All groups share one centre, and each spreads out both ways along 10 directions, with some noise.
In the rows, zero is written as 128.
Some rows, each with its group after it:
[110 136 114 105  72 161  87 122 115  72 110 109 117  95 159 124 150 122
  74 124 119]
(0)
[127 139 152 127 140 143 118 125 152 129 104  89 150 101 148 125 121 139
 136 156 121]
(2)
[110 166 120 127  75 125 125 121 118 109  81 118 124 127  97 144 158 125
 109 118 109]
(1)
[117 196  72 162  91 126  81  76 145 145  98 138  99  78 161 109  89 143
  89 100 191]
(1)
[ 94 175 150 133 128 133  78 147 129 152 111 144  61 143  92 137 172 109
 151 157 132]
(3)
[105 161 144 106 122 116 121 143 133 116 133 140 111 114 157 138 153 139
 123 135 129]
(1)
[105 127 164 103 140 119 145 137 121 138 117 117 123 125 137 155 146 142
 145 163 124]
(2)
[110 119 164 101 151 147 114 135 142 100 149  75 123 122 111 126 145 148
 159 211 141]
(3)
[108 122 130  97 146  91 160 149 112 191 109 140 110 136 124 130 104 153
 144 174 156]
(2)
[126 119 154 108  95 116 149 175  62 107  78 147  83 147 191 159 133 155
 129 234 140]
(1)
[142 136 101 146  80 127 119 133 120 132  73 126 127 113 137 102 106 126
  94 135 120]
(1)
[ 94 147 159 161 178  84 197  60 135 135 170 164 149 135 158 188 125 167
 189 101 198]
(2)
[115 138 157  93 150 124 126 139 100 124 171 161  94 165 143 163 162 135
 156 150 148]
(1)
[ 64 138 180 151 102 118 156 101 103  89  51  94 111  91 195 203 112 124
 150 149 124]
(2)
[140 131 160 112 160 183  37 152 175 132 184 116 135  95 139  31 185 130
 110 109 128]
(0)
[103  91  97 154  35 149 161  53  33  99  54 133 141 165 108 134 128 115
  93  88 184]
(3)
[163 177 136 110 177 152 110 156 149 161  92 115 115 131 146 190 133 151
 149 209  90]
(3)
[ 87 111 144 128 123 152 116  86 144  93 103  41 143  94 112 150 111 108
 146 145 130]
(0)
[104 116 165 116 114 193  86 111 116 104  96  74 133 124  97 120 181 107
 125 139 122]
(3)
[ 65 173 205 125 139 136  96 106 144 155  90  79 154  65 194 103 153 137
 146  96 169]
(3)
[161 178 124 140 170 154  79 143 164 177 147 175 122 129 136 117 163 122
 117  64 101]
(0)
[ 91 138 141 102 194 133 120  77 155 159 173 133 112  83 191 175 110 142
 145 103 152]
(0)
[128 130 110 163 122 147 121  71 133 160  82  98 155 112 115 104  94 134
 124 111 174]
(1)
[105 131 120  81  98 144  92 158 103 142  82 102  81 123 127 137 130 108
 101 172  99]
(2)
[125 113 137 143  66 138 121 145  84 121  64 125 125 136 134  79 133 133
 102 156 143]
(2)
[157 111 114 118  99 128 100 178 144 156 111 108 158 114 105  13 125 142
  88 140 123]
(2)
[ 72 106 162  97 106 124 137 126 100 113 106 117 120 110 138 158 149 101
 114  84  90]
(1)
[125 169 144 119  96  29 183 229 148  90 138 157 112 155  57 136 179 144
 146 179  75]
(1)
[135 149 107 128 133 116 134 111 109 157 121 161 105 136 157 143 103 137
 123 125 163]
(1)
[134 171 134 110 120 144 117 146 111 138  92 156 106 129 163 165 167 147
 109 149 112]
(0)
[117  57 157 117 160 114 138 156 157 152 138  55 150 101 123  83  57 108
 158 161 116]
(0)
[112  86 151 124 103 106 134 172 150  99 131  86 131 113  88  67 132 144
 127 198 112]
(3)
[ 84 136  85  66 112  92 161 117  85 161 135 173  71 160  93 201 135 120
 106 103 124]
(2)
[ 86 143 171 118 122 123 141 117 125 126 108 108 135 111 140 142 156 139
 139 126 144]
(3)
[115 167  85 159  99  68 143 112 135 150 122 165  96 119 134 125  87 140
 122 113 170]
(1)
[160 141 105 134 127 142  93 176 136 144 129 159  78 160  58 127 164 112
 124 155  78]
(3)
[113 159 100 144  80  94 120 132  91 123 118 190  73 125 180 129 105 107
 100  77 148]
(2)
[106 132 105 122 122  71 168 122 104 131 137 145  93 147 122 171  72 108
 144 118 147]
(0)
[ 75 110 173 140 112 152 153 108 120 135  62  91 154 133  64 149 191 116
 142 107  95]
(3)
[168 114  51  90 148 155 118 114 127 211  92 105 135 148  67 135  77 116
 101 138 114]
(2)
[104 116 116 150 128 128 130  85  91 175 122 170  95 140 140 124 108 120
 126  84 181]
(0)
[158 174 121 143 107 123 147 132 103 138  60 144 131 140 178 166 123 167
 125 186 147]
(2)
[ 91 155 152 119 158 109  97 149 167 163 129 124  92  88 151 146 120 101
 137  90  89]
(3)
[109 107 175 103 139 144 108 167 138 124 108  60 127 118 109 114 138 109
 152 166  95]
(0)
[132  98 144  98 119 120 112 184 151 100 142  69 133 107 129  81 101 115
 124 174  94]
(0)
[107 127 130 135 105 121 124 124 119 139 110 135 112 126 119 119 129 106
 119  92 127]
(0)
[101 166 135 111  73 144 136 122  98 106  20  98 122 100 163 196 146 140
 104 170 100]
(1)
[148 172 127 121 124  95 126 173 134 148 120 171 112 128 149 123 145 150
 115 135 113]
(3)

New rows, each followed by its group:
[112 105 173 112 130 124 136 161 125 154  88  97 140  98 160  98 125 152
 130 181 115]
(0)
[114 105 128 135  90  88 153 160 129 117 111 126 119 115 116  89 113 135
 115 160 124]
(3)
[ 79 115 171 132 111  98 132 150 100 153 127 157  94 139 120  79 151 117
 143 111 165]
(0)
[114 174 141 121  81 144  72 154 146  80 104  97 105  95 122 101 176 128
 101 161 113]
(1)
[133 132 151 101 182 143 122 125 120 157 166 143 140 148 140 132 151 141
 149 127 151]
(1)
[131 142 112 123 124 135 133 120 104 141  75 125  96 144 133 193 104 127
 136 191 130]
(3)
[107 132 161 127 136 157  83 156 139 141 106  97 105 123  90 138 155  67
 141  89  58]
(0)
[146  85 135 116 125 161 136 136 137 111 109  81 184 113 129 102 127 144
 113 154 102]
(3)
[124 151 118 153  99 180  79  99 108 133  87 146 111 127 126 115 170 110
  91  78 128]
(0)
[ 83 118 154 108 106 123 132 116 126 109 114 102 128  81 175 114 129 159
 112 150 147]
(0)
[ 68 141 133 122 106 182 112  25  60 129  45  86 106 112 185 216  88  88
 125  93 169]
(3)
[116  77 150  91 141 131 148 154 100 147  71  73 113 118 167 171  66 123
 139 220 100]
(0)
[ 94 100 148 110 124 122 135 131 102 142 100 110 111 114 160 132 108 125
 127 152 131]
(0)
[129 146  90 145 113  98 122 133 114 162 134 189  89 141 125 112 117 114
 108  79 142]
(3)
[112 146 111 145 129  97 143 134 118 179  90 151  86 134 122 163  99 114
 134 127 119]
(3)
[ 97  87 162 102 135 151 125 135  93 146  78  84 100 124 153 157 103 116
 147 193 122]
(0)
[111 102 149 117 124 118 122 152 124 126 152 132 118 129 120  99 136 110
 127 110 118]
(1)
[122 122 132 137 147 137 114 121 127 164 126 129 114 137 115 122 114 102
 144 110 133]
(0)
[118 162 112 114 141  95 160 106 147 150 118 122 151 117 122 143 113 166
 141 141 161]
(2)
[129 120 128 155  79  91 183 135  92 135  76 135 154 183  55 107 141 149
 146 165 160]
(1)
[138 139  91 152 116  90 132 143 119 173 101 159  82 133 143 126  61 131
 127 160 155]
(3)
[ 82 145 159 133 145 193  74  72 127 152 113 130 111  97 149 130 185 124
 110  71 138]
(0)
[172 136  91 132 135 148 105 128 108 131 126 115 107 179  86 157  91  92
 149 156 136]
(0)
[115 173 108 155 108 100 130 115 174 144  86 103 145  83 123 110 105 152
 123 133 143]
(1)
[ 98 121 175 102 174  98 120 166 133 185 178 160  98 122 160  80 140 140
 149 124 155]
(0)
[128 181 104 140  96 130 111 104 108  96 136 147 110 165  98 129 157 126
 131 121 185]
(0)
[104 100 165 128 143 179  81 122 109 161  99 105 107 135 113 108 143  95
 143 127 131]
(0)
[113 143 105 131 122 123 122 102 140 128 133 139 114  93 160 151 110 112
  97  67 109]
(0)
[136  94 118 142 148 142 151 108 119 199  63 115 145 103 168 142  64 136
 120 130 114]
(0)
[ 91 134 176  86 170 161 102  90 144 117 156  72 157  78 203 142 120 133
 144 115 161]
(3)
[146 192  84 122  89 128 103 130 154 129  55  97 140  89 158 135  90 137
  86 147 111]
(2)
[ 57 131 143 127  98 100 149  93  86 129 112 154  83 132 140 156 133 123
 138 111 177]
(0)
[ 97 155 116 112 102 152 138  78 114 111  59  68 142 121 100 192 135 135
 125 154 128]
(2)
[ 94 120 144 121  80 145 119 125 108 110  54  88 128  93 159 128 126 122
 104 148 110]
(1)
[148 147 104 141  91 128 138 130 127 143  41 109 157  99 151 122 107 151
  96 153 110]
(1)
[144 150 109 123  93 188  88  94  69 139  57 137 121 116 229 121 118 161
  85 161 182]
(1)
[162 177  82 150  73 131 107 115 133  85 139 144 151 141 101  83 147 138
 100 107 175]
(0)
[ 73 139 143 109 126  75 171 119 116 118 127 117  94 131 121 199 100 112
 164 142 137]
(0)
[133 155 131 150 119 120 128 108 118 139 133 153 141 153 111  81 154 161
 140 137 210]
(0)
[112 121 123 121 130 128 117 122 148 136 130 117 125  88 153 139 104 115
 112  93  93]
(0)
[134 131  99 138  97 150  95 115  92 151  65 116  94 130 147 126  86 104
 108 141 138]
(2)
[118 117 166 103 120 103 146 176 115 133 111 114 123 124 156 108 128 157
 135 203 141]
(0)
[115 124 134 112 159  48 181 181 160 151 148 153 102 113 138 188  85 105
 147 111  46]
(1)
[136 129  89 140  64 153 101 114  58 117  61 149  81 134 168 139 105 106
  81 130 141]
(1)
[115 142 155  99 120 148  94 115 125 103 148 102 160  84 208  86 131 138
 106 101 164]
(3)
[125 200 114 132 150 112 101  96 167 136 169 126 131 104 150 108 113 152
 145 118 200]
(2)
[147 172 118 121 118 100  98 186 143 148 123 160  92 107 169 112 117 131
 108 135 106]
(3)
[117  95 142 119  98 121 147 143  84 143  57 108 120 125 162 125 105 144
 119 199 132]
(0)
[ 87 115 170 120 138 125 113 123 105 124 166 130 100 135 142  98 146 137
 152 147 191]
(1)
[132 135 131 123  96 127 124 147  79 129 107 152 102 162 137 112 145 141
 118 169 169]
(0)
[177 157  93 102 121  97 122 177 112 121 149 152  98 171 117 145 108 115
 131 160 121]
(0)
[161 123 103 139 123 150 118 129 110 154  83 123 128 119 162 115  92 131
 107 157 132]
(1)
[123 110 152 120 194 152 120 109 137 202 134 127 127 110 174 121 107 155
 152 152 168]
(0)
[ 81 138 160 102 112 109 109 142 120 115 135 140  87  63 240 120 118 142
  96 129 138]
(1)
[137 181 127 136 134 124  72 143 144 174 140 161 124  99 188  52 125 122
 107  54 167]
(3)
[ 87 164 149 172 104 155  87  83 130 124 120 131 125 136  72  83 201 111
 129  58 178]
(0)
[115 129  63 129  95 135 132  64  70 157  94 150  93 166  93 164  88 103
 106  98 177]
(2)
[ 98 124 156 103 124 124 151 105 124 116 107 105 170  94 185 152 127 139
 120  95 119]
(3)
[ 76 129 147 162  65 117 144  98  87 136  59 136 146 121 127  81 150 129
 115  72 182]
(3)
[110 103 113 148 129  75 143 177 152 160 121 128  64 127  64 127  93 112
 145 175  82]
(3)
[ 87  93 147 134  80  91 147 127 119 109 117 103 144  92 146  62 101 141
 111 130 168]
(3)
[129 139 144 100 110 139  90 174 131 144  82  87 115  99 144  98 127 132
 113 192 111]
(2)
